There are 4 ways to turn a row about zero (a turn may also mirror it). The second row of each pair is the first, turned, with some noise. The first 36 pairs use one turn. New pairs use 3 turns, one after the other, and a turn may come again.
Known pairs, each followed by its turns in order:
[ 12 -14  32  28  14  -2  36 -17]
[ -7  -6  27 -30   4  -4  27  39] | (1)

[ -9  -2 -13 -35  24 -23  -3 -30]
[ -4 -33 -37  -2  -1   4  28  17] | (2)

[-17  22  -6 -21  18   7  31  21]
[  1  -5 -24  36 -27   0 -13 -13] | (2)

[ 30  15   7 -28  -5  26 -14 -36]
[-17  57  -8  -3 -19   4   2 -16] | (0)

[-15 -17 -21  -7  16 -11   4  16]
[  4 -13 -21   3 -15  10   5  27] | (3)

[ 30   7  32 -23  25  25 -34 -14]
[ 15   0 -21  -9  14   0 -32 -54] | (3)

[ 15  13 -21 -31  26 -35 -15   4]
[ 30  26 -36  24 -13   7 -11   7] | (3)

[ 27   4 -25  19  34 -34 -17 -36]
[ 14  -8  -4  12  42 -10  54  18] | (2)

[ -4 -14  25  15  -5   5   6 -23]
[-12  -6  18  -8  11  30  -1   5] | (2)

[ -4  21  32  10 -13  -3  -2  -8]
[-12   4  19   9  12 -27 -12 -13] | (3)

[-23  18  28 -28   4   3  20 -14]
[-21 -10 -17   7 -33  33   2   0] | (2)

[  8  19  11 -24  33  25  17  -5]
[-13  26  -1  24 -23 -28 -18   7] | (0)

[ 12  -5 -26 -24 -17 -20 -23 -31]
[-11   0 -27 -27  12 -19  24  31] | (2)

[ 33  20 -25  22   7 -19 -13  26]
[-32 -22   7   7  32  -8   1 -33] | (1)

[-28  -2 -10 -35 -27 -35  12   9]
[-27  27 -17  13 -36 -17  11  28] | (3)

[-18  21  29  10 -26  24  -7  26]
[  1 -14  24  -2 -39  34  -2 -18] | (1)

[  8 -28 -19 -35 -31 -30  10 -17]
[ -6 -13 -47  -5  -1   9  36 -31] | (0)

[ -3 -17 -10 -32  22  10 -23 -12]
[-46   3  -5  -8 -17  -6   6  -3] | (0)

[ -4  29 -32  -2 -20   4 -26 -20]
[-29  14   0  -2  -7 -36  22  20] | (2)

[ 16 -16  25   0  27 -21 -17 -31]
[-34   8 -12   1  26   5 -29 -24] | (0)

[ 17 -31  26 -10  12 -16  -4  14]
[ 32  -8  -6 -25   9  24  -2 -13] | (2)

[-22  -7  11 -22  13 -22 -25 -30]
[ 13  21 -48  -3  -3   7  19   8] | (1)

[-23  -6  34  33  34 -16  28 -20]
[-27   5  -1 -36 -21 -11  38  38] | (1)

[ 30  28   1   8  24  -5 -18  30]
[-41 -22  -4   0  24  23  -6 -17] | (1)

[  9  27  26  22  17   0 -24 -19]
[ -7   6  30   5  -2  14  43 -10] | (2)

[ -6 -18 -15  10  19  18 -25 -22]
[ 20 -14 -19 -33  18   0   9  -2] | (3)

[ 16 -13   1 -33  -1   1 -10  11]
[-20  11 -20  -9   4 -16  19   7] | (0)

[ 17  16 -34  12 -20  15 -33  30]
[ 13  10  36 -38   3 -11  34   9] | (0)

[-28  10 -30 -19 -30 -28 -14 -15]
[  9 -23 -18 -37 -30  17  11 -22] | (0)

[10 25 16 27  1  8  1 -8]
[-13 -31  12   4  -7  10  18   9] | (1)

[-12 -34  -2 -18  11 -33 -31  23]
[-15  -5 -60  15   7   3   4  18] | (3)

[-27   4  20 -21  35   9 -13  11]
[-21  19 -27  -9 -20  28 -13  11] | (1)

[-10 -28  27 -26  -1  19  17 -19]
[-32  -3  -4 -36 -14   2 -28  -7] | (3)

[ 21 -14 -25  11  22 -11 -34 -36]
[ -8  10 -25  35  38 -11  28  10] | (1)

[-15 -16  -6  32 -23  34 -14 -12]
[ 0  3 32  4 -3 47 17  9] | (0)

[ 32 -18  23 -31  13 -24 -22  31]
[-17   8 -44  35   8  24 -22 -19] | (3)

New pairs. What belongs after each?
[-24 -17  27 -11  -5   0 -21   5]
[-25   0 -16 -34  -4   8   7  10] | (3) (0) (3)

[ 27  20  13 -35  24  -7 -20  15]
[ -5  31 -11 -24 -15  42   9  -8] | (1) (3) (3)

[  4  22 -30 -12  22 -13  28 -15]
[-15  -7 -13  30  -3  -5  34  25] | (1) (1) (2)

[ 13  -1 -27 -23 -34  -6  23  11]
[ -2 -27  17   0 -23  39 -18  -3] | (0) (3) (1)

[ 28 -16   9  35 -36  23  27  -5]
[ 10   1  13 -35  -5   9  -7 -57] | (1) (2) (3)

[ 26   7  26  16  27  22  24 -29]
[ 12  20  35 -10 -31 -36   0  18] | (0) (1) (1)

[-12 -15   0  23  16 -28 -15 -16]
[ 18 -24   1  17  12   5  -5  31] | (2) (0) (3)

[ 15   4  24 -35   2  -9  16   4]
[  0  -2 -23 -26  11  28   4  14] | (0) (0) (2)

[  8 -16 -33 -35  11  16  17 -18]
[ 32 -10  21  -1  27  35   3  16] | (1) (3) (3)

[ 21 -32  11  17 -32 -14  15 -20]
[ -3 -37  27  31  21   9   9   6] | (0) (2) (2)

[ -8  13  31 -31 -34  18 -33 -32]
[ 35  20 -36  18   5  30  13 -35] | (0) (3) (0)

[ 28 -24   6 -24  35  25 -28 -35]
[-41  -2  -6  46  27  -8 -38   4] | (1) (0) (3)

[-26  16   0 -34 -25  25  -3  11]
[  5 -15  -8 -33 -16 -39  -9 -13] | (2) (3) (1)

[ 26  11 -12 -12  34 -34 -28  33]
[-13  -4 -52  20   1 -40  19  11] | (0) (1) (2)

[ 21 -21  29 -32 -15  -8  19   9]
[-35  -2 -32  15  16   0   8  25] | (1) (2) (2)

[-36 -10   9 -15 -15 -19   2 -11]
[ 20 -12  -3 -17  35   0  17  -3] | (1) (1) (2)

[  2  13  -5   3  16   7 -33  10]
[-18   1  19  16  -2   8 -26  -2] | (2) (2) (1)

[ 22  22  30   7  -1  17 -22  26]
[ 12  23  35  -3  35  -5 -17  -2] | (2) (1) (1)

[ 15 -23 -22 -36  -1  16 -17 -23]
[-19  37 -10   3  -7   8  -9  40] | (3) (0) (2)

[-23  -4 -14 -15  31  -9  26  29]
[-30  11  -6   4  31 -28   7  25] | (1) (1) (2)

[  6 -33 -13  27 -14 -24 -29 -20]
[ 26 -12  12  37  34 -15  -2  22] | (2) (2) (1)

[-32 -20 -15   1 -20 -29 -27  15]
[ 10  34 -30  34  19 -11  -4  -2] | (0) (2) (1)

[ 35 -27   3   1 -24 -12 -15  24]
[ -5 -30  19   6  18  35 -23   6] | (3) (2) (0)

[  1   7 -26  12  29 -34 -22 -16]
[  6  18 -13  41 -33 -11 -12   0] | (0) (0) (1)

[ 16  29  13  14  19 -31 -33 -31]
[  9  -2  34   0  34  27 -31  26] | (1) (0) (2)

[  3   9  33 -17 -19  15   3  -7]
[ 22   0   0  10  -4 -10  32 -19] | (3) (1) (0)

[ -2   8  -7  25 -35  24  10  35]
[ 1  0 56  9 19  7 11  7] | (3) (0) (0)

[-36  22  -2  15  -4 -12  23 -24]
[ 22  18 -10 -10 -18 -38   9 -20] | (1) (2) (2)

[ 30  -7  -8 -25  17  -1  -9  25]
[  1  -7 -21 -24  -7  22 -17  27] | (1) (0) (0)

[ -5  28  -1  24   5 -31  10  -9]
[  0 -13  33  -4   9  28 -12 -17] | (2) (3) (2)

[-15  13  13  24   1   6  21 -18]
[  2 -12 -23 -23 -10  13   1  21] | (0) (2) (1)

[-24  34 -11  35  -1 -21 -14  30]
[-48  25  22  -1 -16  31   0   8] | (3) (3) (1)

[-35  22 -12 -20 -18 -25 -24 -25]
[47 -8  8  8 27 19 27 16] | (1) (1) (2)

[ 27 -24  33 -10 -13 -34  -5  33]
[25  0  1 13 59 -8  1 21] | (0) (2) (2)

[ 26  17  24 -27  30 -28  19  34]
[  4 -41 -38 -34  14  15  19  21] | (0) (0) (2)

[ -5  -4  18   4 -30  16 -24 -10]
[ 35   7  11  18 -15  -3 -11 -13] | (2) (2) (1)

[ -2  33 -23  34  15  31 -20 -23]
[-17 -35  -1 -17  24  41 -19 -16] | (1) (0) (3)

[-33 -13 -19 -28 -28 -16 -30  24]
[ 25  -3 -33 -26  20 -11  36 -25] | (3) (1) (1)

[ -8   5  13   7 -18  -8  32 -15]
[-11  12 -23  -6  -1 -27  10 -15] | (1) (2) (2)

